Every row belongs to one group in each of 4 separate groupings. Each group adds its own fixed numbers to the row, and there is some noise. The rows also spread widely along 13 directions, which tell nothing about the answers.
In the rows, 128 means zero.
Known rows, each followed by its group in each grouping:
[148 198 154 143  87 157 132 132 145 137 131 111 132 106 155 109 123 132
 102 146 116 168 131 137 122 145 160 155  70 143 113 109 142 165 104 106
 162 137 135 136 117 135  89 128]	k_310 H k_939 E
[113 114 116  82 125 119 121  63  98 160 136 117 176 133 106 159 107 130
 118 148 129  96  88 125  86 156 110 164 134  85  98 105 167 128  86 154
 137 116 153  91 102 155 168 155]	k_892 C k_939 D
[163 163 134 151  97 107 118 158 156  72 126 162 144 113 169 127 122 103
  71 136 164 145 155 109 123 116 145 138  76 140 156 131 130 133 120 148
 140 175 120 152 156 127  45 108]	k_310 C k_756 E
[153 132 120 108  97 125 104  94 166 178 110 177 159 128 153 158  37  79
 112 126 133 143 123 141  75 113 183 171  72 137 155 194 130 180 125 138
 132 113 146  79 108 174  99 169]	k_509 N k_770 Y
[130  97 202 178  92 163 103 100  83  94 164 172 152 129 156 158 143 122
  83 121 156  93 105 144  87 140 140 166 109 129  95  63 161 153 102 151
 183  68 127 119  79 148  77 136]	k_509 N k_479 D
[163 144 142 139 140 121 116 101  81  87 152  74 141 172  92  94 129 155
 126 113 133 117 134 111 160 146  96 157  68 112  64  61 158 109  92 130
 167 187 160 131 103 132 119  42]	k_924 H k_814 Y
[141 173 141 141 149  42  81  95  85 133 121 149 161 146 170 110 112 123
 146 142 128 117 153 103 125 172 131 156 114 103 145 125 171 127 172 119
  89 169 114 132  91 113  58 104]	k_854 H k_756 E
[159  92 131 124 159 119  93 128  81 113 142 180 151 175 103 102  82  79
 143 114 140 119 137 167 105 140 137 151 105 121 105 134 156 128 153 144
 171 128 165 106  91 137 122 117]	k_854 C k_770 D
[187 161 150 118 154 162 141 149 109  98 152 182 131 147 105  79 103  64
 122 149 126 160 150 180 112 158 144 103 109 107  92 111 157 123 159 129
 221  73 143 127 126 109 108 156]	k_924 H k_139 Y
[146 154  89  79  94 120 123 111 192 183 102 136 142 108 130 159  40 113
 119 136 101 164 139  92 107 157 177 120  84 132 176 188 155 173 124 115
 128 146 158 107 141 173  88 162]	k_892 C k_139 D
[136 138 160 146  97 136 115  93 149 199 114 100 112 126 141 143  86 133
 134 133  83 157 129 108 121 153 164 163  67 141 130 146 166 188 125  79
 140 116 147 110  83 178  67 129]	k_509 H k_479 D
[156 120  70  61  82 151 147 142 119  90 175 158 129 110 125 169  62  72
 113  88 116 130 134 130 122 197 166  72 133 128 148 157 184 133 136 157
 175 199 147 143 139 181  96 154]	k_310 C k_814 E
[110  80 142 147 134 125 101 138  99  80 151 107 143 137 101 113 175 167
 118 112 117 102 134 129 145 152 100 126 148 122  85  49 179 117 122 118
 155 140 158 162  95 131 133  99]	k_892 C k_479 D
[118 114 160 171 123  95  88 149 177 106 122 157 155 107 165 153 162 115
  62  83 142 100 157 145 139  98 173 139 135 117 154 103 134 134 164 145
 119  89 115 172  86 136  77 142]	k_509 H k_139 Y
[134 113 180 151 140 143 158 144 112 144 145  94  84 124 111 110 181 115
 128 163  97 160 138 125 155 157 114 120 124 117  90 104 187 122 157 104
 179 112 133 146 108 136 109 128]	k_892 H k_139 D
[151  99 169 179 130 140 111 102  96  91 117 106 139 157 113 105 142 137
 105 150 146 125 117 121 123 109  96 185  62 136  77  70 146 125  72 130
 172 134 157 118 102 132 119  71]	k_892 H k_939 D
[140 115 108  88 152 156 139 135 190 194 100 149 124 115  86 129  73  64
 122 161  81 169 147 164 102 133 157 103 146 102 127 162 148 157 151 110
 165  50 159 124 128 153 140 207]	k_509 C k_770 E
[125 104  89 120 117 101 104 104 163 131  85 107 165 116 138 161 118 105
  77 130 137 120 116 154 107  65 138 177 110 121 129 146 125 125  84 161
  97 119 141 126 104 162 182 126]	k_924 N k_139 Y
[134 133 170 181 129 133 111 130 158 122 112 119 139 124 139 112 159 121
  77 134 131 137 140 140 132  91 146 167  87 132 116  87 136 140 117 129
 146  90 134 153  94 132  96 115]	k_892 C k_814 Y
[139 221 123  70 174  87 113 130 145 159 147 156 185 148 113  75 113 103
 121 113 137 124 159 164 125 149 150 151 131  76 110 109 140 119 177 148
 136 128 133 124 107  89 152 156]	k_892 N k_939 Y
[138  76 140 129  90 169 117 125  71  93 163 174 140 126 130 146 104 118
 129 128 123 110 109 158  92 185 136 117 140 142 102 104 188 151 118 126
 197 115 158 120 101 161 114 153]	k_310 H k_770 D
[118  94 161 153  79 159 118 125 145  91 163 126 134 110 145 179 147 130
  68  56 136  94 126 134 144 137 176 138 112 135 135  74 162 144 112 155
 168 120 141 166  95 174  76 126]	k_892 H k_814 D
[112 112 159 136 106 153 115 140 112 106 174 120 140 115 134 131 177 133
 100 110 132 111 117 162 127 137 137 151 152 120  82  79 151 128 122 136
 155 121 132 151  90 140 144 139]	k_509 N k_770 E
[135  63 120 115 141  77 113 158 166 159 108 181 142 120 116 151 104  89
 123 151 140 134 141 127 101 103 133 134 139 121 152 203 144 133 172 138
 125 130 148 104 134 148 125 163]	k_509 C k_139 D
[142  90  56  87 143 130  86 137 158  95  94 190 195 122  97 118  49 108
 121 140 112 122 141 159  75 140 140  93 156 129 141 136 146 150 120 128
 148 103 190 129 139 127 159 177]	k_892 C k_139 E
[131 143 123 109 113 114  99 108 125 148 133 126 170 139 111 112 107 172
 138 155 118 126 115 132 102 153 120 160 116 119  99 117 151 152 101 108
 138 132 168 104 113 134 146 128]	k_924 C k_756 D
[123 151 146 160 111 101 108 162 191 133  89 126 142  81 157 123 166 146
  84 175 116 163 148 137 120  93 145 137 123 131 142 135 126 147 127 105
 110  95 125 160 128 124 112 147]	k_924 C k_139 Y
[126 140 144 138  76 164 111  89 119 111 154 100 132 124 156 179 119 119
  72  65 118 107 127 129 140 155 181 149  91 120 128  66 164 146  89 151
 150 123 131 158  84 182  71 112]	k_854 N k_770 D
[191 145 130 138 158 173 119 119 102  78 132 180 139 168  98  84  52  65
 105 122 108 145 170 152 112 169 143  90  68 122 104  72 177 146 132 123
 228  77 161 135 111 129  54 120]	k_310 C k_479 Y
[145  76 150 169 103 106  98  95 133 132  96 165 145 125 158 168  98 111
 113 142 138 127 115 125  89 102 144 164  82 140 150 159 150 158 116 127
 131 105 140 105 102 173  82 132]	k_924 H k_479 Y
[122 179 106 116  95 125  83 172 140 105 141 114 162 110 145  78 131 170
 142 118  98 154 140 166 129 156 161 147 126 159 108 124 148 160 134  88
 121 176 155 163  97 120 151 122]	k_924 C k_479 E
[155 174 147 130  91 158 112 138  92  72 180 135 136 136 162 121 128  86
  90  74 139 132 129 173 140 158 182 150  91 132 108  96 151 128 129 156
 172 155 123 159  85 144  91 114]	k_854 H k_770 Y
[138 147  88  72  93 121 102 108  89 108 154 167 191 122 154 138  78  98
 136 114 141 111  94 185  74 165 159 163 137 126 114 157 151 139 112 162
 131 160 143 106  95 146 182 163]	k_924 H k_939 E

New rows. What belongs after each?
[127 103  96  97 141 138 109 104 130 134 122 114 157 143  87 132  83 118
 120 111  93 111 140 141 116 155 125 117 139 105 101  89 170 137 113 123
 154 107 168 132  99 150 149 136]	k_509 N k_479 D
[145  86 124 146  97 137  82 148  97  80 144 187 156 135 160 109  98 101
 141 100 129 124 114 187  93 142 165 156 110 180 120 155 166 158 149 120
 158 150 160 127  72 149 131 136]	k_892 H k_479 Y
[141  78 119 140 101 185 105 126  95 111 145 144 119 146 132 130  82  77
 127  89  90 132 126 191 109 158 179 128 105 169 110 124 190 168 127 115
 187 102 164 140  56 190 122 134]	k_310 C k_770 D
[143 131 117  87 131 102 108 164 118 150 152 183 161 135 128  85 109 107
 169 139 132 141 117 179  99 147 149 159 139 142 111 202 152 143 187 116
 140 164 158  93 100 120 178 169]	k_892 H k_139 Y
[128 168 147 131 125 152 121 153  73 123 155  93 118 123 133  61 169 125
 160 170  77 174 125 190 129 177 132 139 146 140  59 109 178 137 140  84
 156 127 133 159  75 118 172 137]	k_924 C k_770 E
[127  58 115 109 102 118 135 122 142 148 137 150 143 115 113 181 104 125
 105 126 145 103 119 115 110 123 121 137 127 120 137 147 160 139 117 150
 152 153 162 100 132 178 124 141]	k_310 N k_814 D
[116 151 133 114 114  58 127 118 119 122 127 143 154  82 183 173 170 104
  90 160 156 120 129 117 113 132 125 139 163  89 155 148 155 102 144 171
  83 153  78 144 134 131 114 157]	k_924 N k_139 E
[124 171 165 162  91  91  91  98 161 186 106  95 148 116 176 151 125 149
  95 134 130 139 127  93 121 105 164 207  58 140 144 145 132 168 108 114
  87 140 120 116  84 155  74 104]	k_509 C k_139 D
[148 131 140 146 138 148 140 109 118 142 139  99  96 143 129 131 118  73
 110  99  97 141 148 137 156 149 161 129  87 121 120 111 183 139 148 123
 165 122 130 148  79 170  83 110]	k_310 H k_139 E
[151 126 129 108 135  82  96 121 104 107 181 150 152 160 110 137  83 156
 145  61 142  90 164  70 162 188 136 115 104 103 139  94 174 127 167 137
 146 226 165 127 120 142  40  78]	k_854 N k_814 E
[130 114 156 150  89 122 116 109 174 176 125 107 120 107 133 166 118 183
 119 129 101 142 132  78 133 138 148 133  87 135 144 126 158 174 118  88
 139 125 166 120 118 178  70 125]	k_924 N k_139 Y
[121 142 198 144 123 111  96 148 119 136 168 172 167 118 125 107 163 195
 124 158 146 116 131 115 110 161 115 139 150 103  94  80 142 145 148 101
 157 108 146 120 123 101  89 150]	k_509 C k_770 Y
[146  64 121 139 131 163 123 126 178 123 111 149 123 131 102 151  79  84
  97 115  95 138 152 134 117 122 153 101 112 127 135 114 154 155 122 120
 178  74 171 142 120 169  90 150]	k_509 N k_756 E
[131  75 140 123 116 137 128 140 143 176 120 152 129  98 119 134 108 133
 149 201 104 161 115 127  83 140 120 126 146 138 117 171 158 165 135  87
 149 106 163  95 132 150 140 181]	k_509 N k_139 E
[131 105 157 183 138 128  64 139  96 100 131 137 140 155 136  85 119 128
 141  97  88 124 156 157 129 156 151 140 111 158 103  85 181 164 159  84
 148 107 155 162  43 135  91  97]	k_509 C k_479 D
[161 107 103 114 112 143 143 159 168 113 124 160 110 115 123 141  72  66
 115 103 107 155 163 136 129 148 169  88  98 141 159 161 164 151 156 127
 178 152 156 145 137 168  76 148]	k_310 H k_939 E
[188 190 158  94 111 178 169 121  68 117 202 157 116 155 123 111  89  66
 116 131 151 150 124 140 117 189 145 135  63 117  86 119 175 131 130 156
 228 154 131  92 127 140  82 124]	k_310 N k_139 D
[168  69 141 123 100 145 129 130 134  97 144 200 134 124 107 168  71 123
 116 139 133 134 132 100  92 165 126  80 109 120 142 129 167 150 124 126
 202 111 172 107 162 161  53 157]	k_924 C k_479 Y
[155 190 148 103 156 151 141 131 140 185 159 138 129 150  94  78  97 115
 140 128 107 155 154 147 133 166 155 131  96 109  96 111 163 160 166 102
 190 106 160 109 113 123 107 144]	k_310 N k_139 E
[123 128 157 184  96  92  57 136 140  88 103 174 165 104 191 138 119 138
  96 125 125 120 156 123 105 137 165 134 122 150 165 111 153 166 141 109
 103 115 117 166  92 132  44 130]	k_509 C k_770 D
[149 138 197 143  95 133 159 150 129 163 161 145  71 112 162 134 145  81
 129 146 129 177 139 115 138 154 160 141  85 141 141 177 177 149 183 116
 169 152 107 120 122 158  46 150]	k_892 N k_770 D
[117 174 144 110 102 149 134  75 113 179 131 145 160  95 160 157 106 102
 101 171 108 131 102 153  72 170 157 149 137 101 123 108 167 164 107 132
 146  58 120 113  96 150 114 198]	k_310 C k_939 E
[121 160  83 109  70 155 103  89 159 137  96  76 161 102 151 158  66 140
  87 119  81 137 127 126 112 148 166 143  98 142 133 101 153 173  56 117
 113 132 148 150  96 175 120 129]	k_509 N k_814 D
[131  97  72 134 103 107  83 148 119  80  79 110 156 112 153 109 101 114
 124 156 100 143 138 157 109 120 122 145 126 172 117 148 154 141 100 113
  95 181 142 156  95 143 168 109]	k_509 N k_814 D
[168 107 148 152 101 150 106  97  64 111 145 169 126 164 164 123  75  47
 135 122 126 141 100 186  81 137 174 187  61 170 112 170 173 161 122 140
 169 112 137  98  55 176 109 119]	k_924 C k_756 D
[135  79 222 202 130  83 123 159 119 126 146 161 100 124 159 130 211 113
 117 152 178 135 134 125 133  83 118 182 101 132 122 153 143 120 174 135
 142 140 111 123 116 133  79 110]	k_924 N k_770 E
[117 134 125  98  96  90 125  77 133 170 115 148 154  88 166 199 109 104
 106 147 119 117 118 126  95 157 151 127 152  86 163 152 167 138 134 147
 105  99 106 121 114 172 104 194]	k_924 H k_770 Y
[150 172 132 127 134 105  88 177 110  50 138 174 192 121 139  67 135 136
 109 148 145 122 152 163 114 150 116 124 150 122  94  86 132 116 144 128
 146 150 135 160 125  71 126 130]	k_509 H k_814 Y
[ 92 147 150 127 107  76  99 134 161 200 140 118 143 104 173 150 171 133
 121 101 132 121 122 155 138 112 179 202 140 118 144 170 133 143 171 135
  77 155 116 132  76 153 135 154]	k_854 H k_770 E
[138 195 125 134  77 116 112 105  79 129 108  91 132 111 198 105 126 100
 130 187 115 182 107 142 104 151 142 193  77 167 117 169 165 147  97 115
  96 191  97 128  85 143 127 116]	k_892 C k_770 D
[130  78 132 182 104 134  94 149 158 107  61 145 126  93 162 128 123 104
 106 182  97 171 138 147  96 106 147 130 115 171 154 150 156 169 120  93
 129  87 136 160 108 152  98 155]	k_892 C k_770 D
[185 141 145 135 139 123 127 146 107  93 121 204 158 140 117  84  96  97
 108 204 168 156 138 133  79 121  95 142  82 120 100 134 137 127 121 137
 190 128 147  93 164  99  98 128]	k_310 C k_479 Y
[143 135  66  66 128  61 106 119 131  90 123 155 182 123 139 164  95  89
  97  99 153  99 141 134 118 131 139 119 146  86 153 155 145  94 138 185
 104 181 127 136 135 139 145 138]	k_924 H k_139 Y
[139 183 144 106  82 112 158 150 136 147 144 118 104  87 194 148 162  51
 101 142 127 175 119 166 129 130 177 158 109 130 136 200 150 120 157 152
 123 159  83 141 109 155 125 164]	k_924 H k_939 Y
[143  87 118 157 106 112 129 105  85  69 120  79  95 132 172 171 141  38
  89  89 123 125 135 143 158 119 145 145  89 140 134 133 186 100 116 174
 121 176  93 178  68 190 101  74]	k_924 H k_814 D
[118  76 125 125 129 110 103 115  65 102 128 155 175 119 112 125 126 169
 140 193 111 104 117 121  81 183  69 105 180 106  96  80 189 133 110 108
 152 119 162 122 118 128 143 145]	k_310 C k_939 D
[120  80 111 156 102 119 109 117 153  86  92  93 126 100 152 176 138 109
  64 113 102 121 150 109 140 117 134 106 127 124 143  87 164 126  98 136
 115 124 124 186 105 172  86 114]	k_509 N k_479 Y
[127 123  97  72 140 144 160 116 124 203 129  91 116 136  98 128 115  60
 129 150  97 154 112 183 118 129 138 157 131 105  87 169 170 126 133 139
 157 117 140 105  92 170 206 162]	k_310 C k_770 D
[141 127 166 156  90 144 110 133 162 148 108 168 155 102 152 140 128 124
  80 180 156 154 108 152  77  82 151 188  87 133 126 146 104 158  94 134
 149  81 144 102 130 140 110 164]	k_854 C k_770 Y
[134 108  84 119 134 140  93 102 131  59 106 154 184 124 124 141  92  93
  81 109 113  97 140 160 104 151 141  99 155 108 136  62 161 126 100 152
 146  84 150 173 110 135 123 150]	k_892 H k_756 E
[169 153 128 136 147 126 123 129 110 111 109 135 116 155 140  94 109  24
 109 137 126 168 146 183 120 107 153 167  66 135 105 160 153 121 139 150
 155 118 113 132  86 139 124 106]	k_924 C k_479 D
[106 142 134 159 109 103 107  76 138 165  89  93 145 106 179 171 143 108
  76 119 105 112 124 144 122 113 160 173 114 115 142 107 166 149 115 133
  93  88 104 152  60 171 103 134]	k_310 H k_479 Y
[153 163 112  91 123 138 150 150 202 185 133 172 138 128 127 126  85  40
  91 118 144 158 132 182 105  89 196 172  86 123 143 201 117 151 155 161
 161 113 140 105 126 152 135 176]	k_310 C k_756 E
[150  85 108 107  79 144 119 135  89  90 170 157 120 125 155 161  70  71
 138  80 103 126 126 147 120 195 175  99 126 159 137 162 193 147 157 130
 163 178 143 141  82 188  86 142]	k_509 H k_814 Y
[131 155  72  47 149 105 103 115 143 148 144 140 187 139  86 125  74 138
 135  95 103 105 141 147 118 175 148 104 161  80 118 116 158 132 145 132
 140 127 174 126 110 140 167 159]	k_924 C k_139 Y
[141  78 167 137 161  89 134 178 121 137 182 181 116 152 120 120 170  72
 128  85 167 106 143 168 147 109 143 152 129 115 113 165 159 103 223 158
 169 150 135 115  91 140 127 128]	k_310 H k_139 Y
[156 123 155 103 125 159 137 131 137 142 192 166 126 150  95 130  90 114
 138  78 129 124 135 125 133 181 169 117  98 118 121 123 168 152 166 128
 203 136 173 110 117 153  77 147]	k_892 H k_139 E
[145 174 160 108 125 140 128 146 100 159 171 148 136 131 124  79 126 125
 152 162 113 158 126 156 108 177 132 145 124 123  74 132 160 148 162  97
 173 129 145 107 106 114 130 158]	k_509 N k_479 Y
[137 164  99 110 116 106  95  91 151 167 101  95 171 130 120 114  62 158
 142 135 100 137 134 109 119 145 138 166  89 128 119 132 142 165  98  95
 106 171 165 112 104 143 122 111]	k_509 H k_814 E
[120  74 110  94 150  90 123 127 133 135 137 149 159 120  84 142 125 148
 134 148 131 103 133  98 122 155  92 104 172  88 123 119 167 113 145 136
 138 154 165 120 145 133 133 149]	k_892 C k_814 E
[119 137 120 116  80 131 109  96 134 125 139  78 157 113 137 171 121 165
  87 107 122 107 113  98 133 149 138 154 107 120 112  92 147 140  68 132
 123 161 149 135 108 164 119 107]	k_509 H k_139 D
[142  63 137 180 121 117 132 125 142  88  84  69 109 131 120 146 162 102
  68 165 139 142 129 105 142  61  82 171  76 130  98 114 131 100  61 145
 134 154 134 146 130 155 126  66]	k_509 H k_756 D
[136  87 108 146 132 105 107 118 158 136  69 122 146 126 122 128 104 104
 104 166 127 145 128 126 106  83 118 171  85 142 135 153 140 139  99 129
 117 132 152 121 116 150 138 115]	k_892 C k_814 D
[136 126 181 163 111 110 137  71  88 140 145 127 102 122 181 178 145  71
 101 128 124 125 123 115 125 156 152 146 105 108 143 118 189 134 141 147
 135 101  86 136  81 173  49 133]	k_924 N k_756 E
[148 115  98 104  86 156 159 153 172 158 115 150 110  86 148 157  88  51
 108 147 110 169 124 170 103 123 177 128 115 150 152 208 152 160 140 133
 158 132 136 124 130 178 127 188]	k_310 H k_814 E
[106 101 108 134 118 134  94 100 117 141  97 112 169 111 130 136 122 153
 112 155  95 107 114 159  96 137 124 146 153 124 106  92 169 153  92 108
 129  80 157 135  82 149 172 145]	k_310 H k_139 D
[140 101 122 145  96 181 113 179 142 115 110 172 152  95 135  94 119 117
 116 187 111 161 113 210  70 117 146 144 138 173 101 148 142 173 115  96
 181  76 167 125 115 129 178 179]	k_310 H k_139 D
[129 178 163 144 103 129  77 114 113 150 149 127 178 137 152  87 111 163
 141 130 125 131 110 152  96 140 157 211  85 151  86 114 132 176 113 100
 125 141 155 106  62 124 134 118]	k_509 C k_939 E
[151 116 120 113 124 136 111 109 135 114 149 144 161 158 107 129  90 101
  98  80 155 110 118 145 122 110 153 173  73 127 109 119 137 133 107 165
 165 146 166 111  96 156 127 107]	k_892 C k_814 Y
[110  89 141 107 150 120 130 126 157 169 135 131 135 127  99 143 152 114
 111 119 121 111 136 147 132 123 131 139 159  90 116 112 161 122 154 140
 148  94 144 129 107 148 152 164]	k_892 N k_770 D
[152 181 132 110 133  80 129 100  93 120 144 111 135 143 149 125 135  79
 117 120 153 132 136 125 143 137 126 177  84  97 113 141 155 100 136 165
 119 196  97 125 107 133 110  91]	k_924 H k_479 E
[163 102 126  99 132 137 116 159 140  79 154 228 170 139 106 121  79  89
 114 109 158 117 138 160  91 146 149 106 128 117 129 130 142 129 158 155
 201 119 169 114 142 124 109 171]	k_892 H k_939 Y
[144  87 149 176 139 127  94  94 124 113  98 122 131 158 135 138  90  76
  93 105 114 125 143 132 121 106 149 164  61 138 122 101 155 144 107 137
 146  94 142 139  64 168  82  89]	k_509 C k_939 D
[149 143 128 185 112 113 100 147 110  72  92 116 133 116 178  91 147 112
 101 167 111 156 146 150 128 122 124 146  98 160 118 110 158 135 116 101
 127 148 120 170  97 124 103  94]	k_310 H k_756 Y
[146  96 112  91 162 111 139 138 150 186 135 109 125 166  71  93 120  98
 154 133 125 147 121 154 139 101 120 179 100 120  85 182 140 117 151 127
 155 163 179  86 111 148 198 125]	k_892 H k_756 Y
[157 165 171 158  90 155 135 121 110  72 152 121 128 112 149 142 138 125
  63 146 151 143 132  96 132 151 133 132  71 116 114  62 144 124  76 150
 173 144 123 154 143 133  30  99]	k_854 C k_814 E
[166 162 107  85 163 128 142 125 110  89 145 123 117 153  91 110 100  57
 108 112 110 144 175 137 155 177 131  74 122  74 107  90 182  93 148 153
 182 132 127 165 131 133  99 120]	k_924 C k_770 D
[115 128  79  41 121 120 104  82 115 143 156 138 209 129  91 154  73 155
 128 109 132  77 101 135  86 176 119 145 168  76  92 102 152 131  93 153
 135 150 172  93 121 141 188 163]	k_509 H k_479 E
[158 216  65  81 150 102  99 101 119 108  93 111 183 143 135  85  62  64
 103 136 110 145 152 161 114 141 144 147  97 105 106 122 142 117 108 151
 107 153 122 144  93 116 149 116]	k_509 C k_814 Y
[129  99 160 119 117 127 132 151 168 156 160 208 139 112 120 167 119 104
  94  99 143 107 147 138 108 140 168 113 140 103 155 133 159 152 180 146
 184  81 145 121 132 155  67 185]	k_310 C k_479 D
[157  25 140 114 142  99 169 189 151 130 147 158  75 128  92 160 138  54
 119 146 150 156 146 107 139 105 108 105 125 121 130 214 156  95 182 154
 171 178 143 111 160 169 110 133]	k_509 C k_139 D
[133 119 108 106 142 117 115 156 131 152 139  89 114 140  87  81 111 157
 176 141  51 162 160 111 155 194 117  84 143 127  94 124 187 146 166  53
 151 165 182 148 106 141 126 122]	k_509 C k_756 Y
[158 192 130  95 101 172 162 117 168 168 132 125 104 109 140 133  82  61
 101 137  89 188 144 138 122 171 189 106  82 121 142 141 165 160 138 119
 180 101 130 135 122 162  76 178]	k_892 N k_939 Y
[117 144 147 142 118 121 137 102 135 170 101  39 119 110 125 131 172 166
 105 183  96 156 119 104 145 125 100 165  99 102  90  91 147 123  80 104
 124 134 143 139 112 146 137 104]	k_854 H k_939 Y
[154 175 145 116 131 146 147 193 139 138 133 126 101 103 120  74 148 109
 131 188  89 199 160 156 139 171 140  97 137 123 105 136 162 134 167  88
 176 122 138 157 144 105 118 158]	k_854 H k_139 D
[171 193  62  79 118 137 111 142 144 106 101 141 164 135 134  84  44  55
 112 153 111 176 143 173  92 136 160 146  85 143 117 170 131 145 105 134
 138 153 141 127 124 125 151 140]	k_509 C k_756 D
[127 111  90  57 127 127 151 113 140 193 146 100 124 127  93 152 100  80
 137 132 109 145 112 142 120 140 136 147 137  99 100 182 154 125 130 146
 135 160 150 103 114 175 182 165]	k_509 C k_770 E
[167 183 175 109 164 134 126  98  83 170 184 156 142 181  89  79  89 124
 157 136 124 138 138 122 122 196 136 149  83  85  82  94 165 141 159 115
 197 117 163  86 110 114  72 123]	k_854 C k_756 E
[147 159 165 155 122 158 138  86  23 107 158  91 110 154 149 100 148  77
 115 153 109 142 113 158 123 175 119 162  85 127  61  74 201 125 108 132
 178 120 107 136  57 146 107  90]	k_310 C k_479 D
[117  81 109 156  75 105  93 180 206 106 116 121 130  95 152 158 137 170
  89  84 109 125 156 106 154 109 164 117 116 163 173 137 147 158 134 103
 116 180 166 178 120 176  80 109]	k_310 C k_756 Y
[137 130 132 120 141 138 128  68  77 170 149  52  98 160 112 127 101 109
 156 102  54 134 132 117 159 197 140 126 102 114  84  98 209 143 138  92
 151 136 149 135  44 179 113  99]	k_509 H k_139 Y
[124 127 121  97 129 131 122 120 123 109 144 122 170 123 100 141 131 133
  83 137 139 104 123 129 110 141 111 130 148  86  90  79 144 111  92 155
 154 114 147 130 128 129 151 139]	k_509 C k_139 D
[167 118 180 146  97 196 186 192 148 106 160 155  77 104 115 118 157  80
  83 172 140 184 133 153 123 128 133 116  93 137  96 126 150 136 127 128
 242 102 140 133 167 136  88 155]	k_310 H k_479 D
[138 180 118 106 120 118 138 105 159 165 104 118 123 103 152 140  97  81
 102 148  83 171 148 119 122 164 166 109 110 108 156 135 171 147 141 119
 130 104 117 152 113 153  80 170]	k_892 C k_939 Y
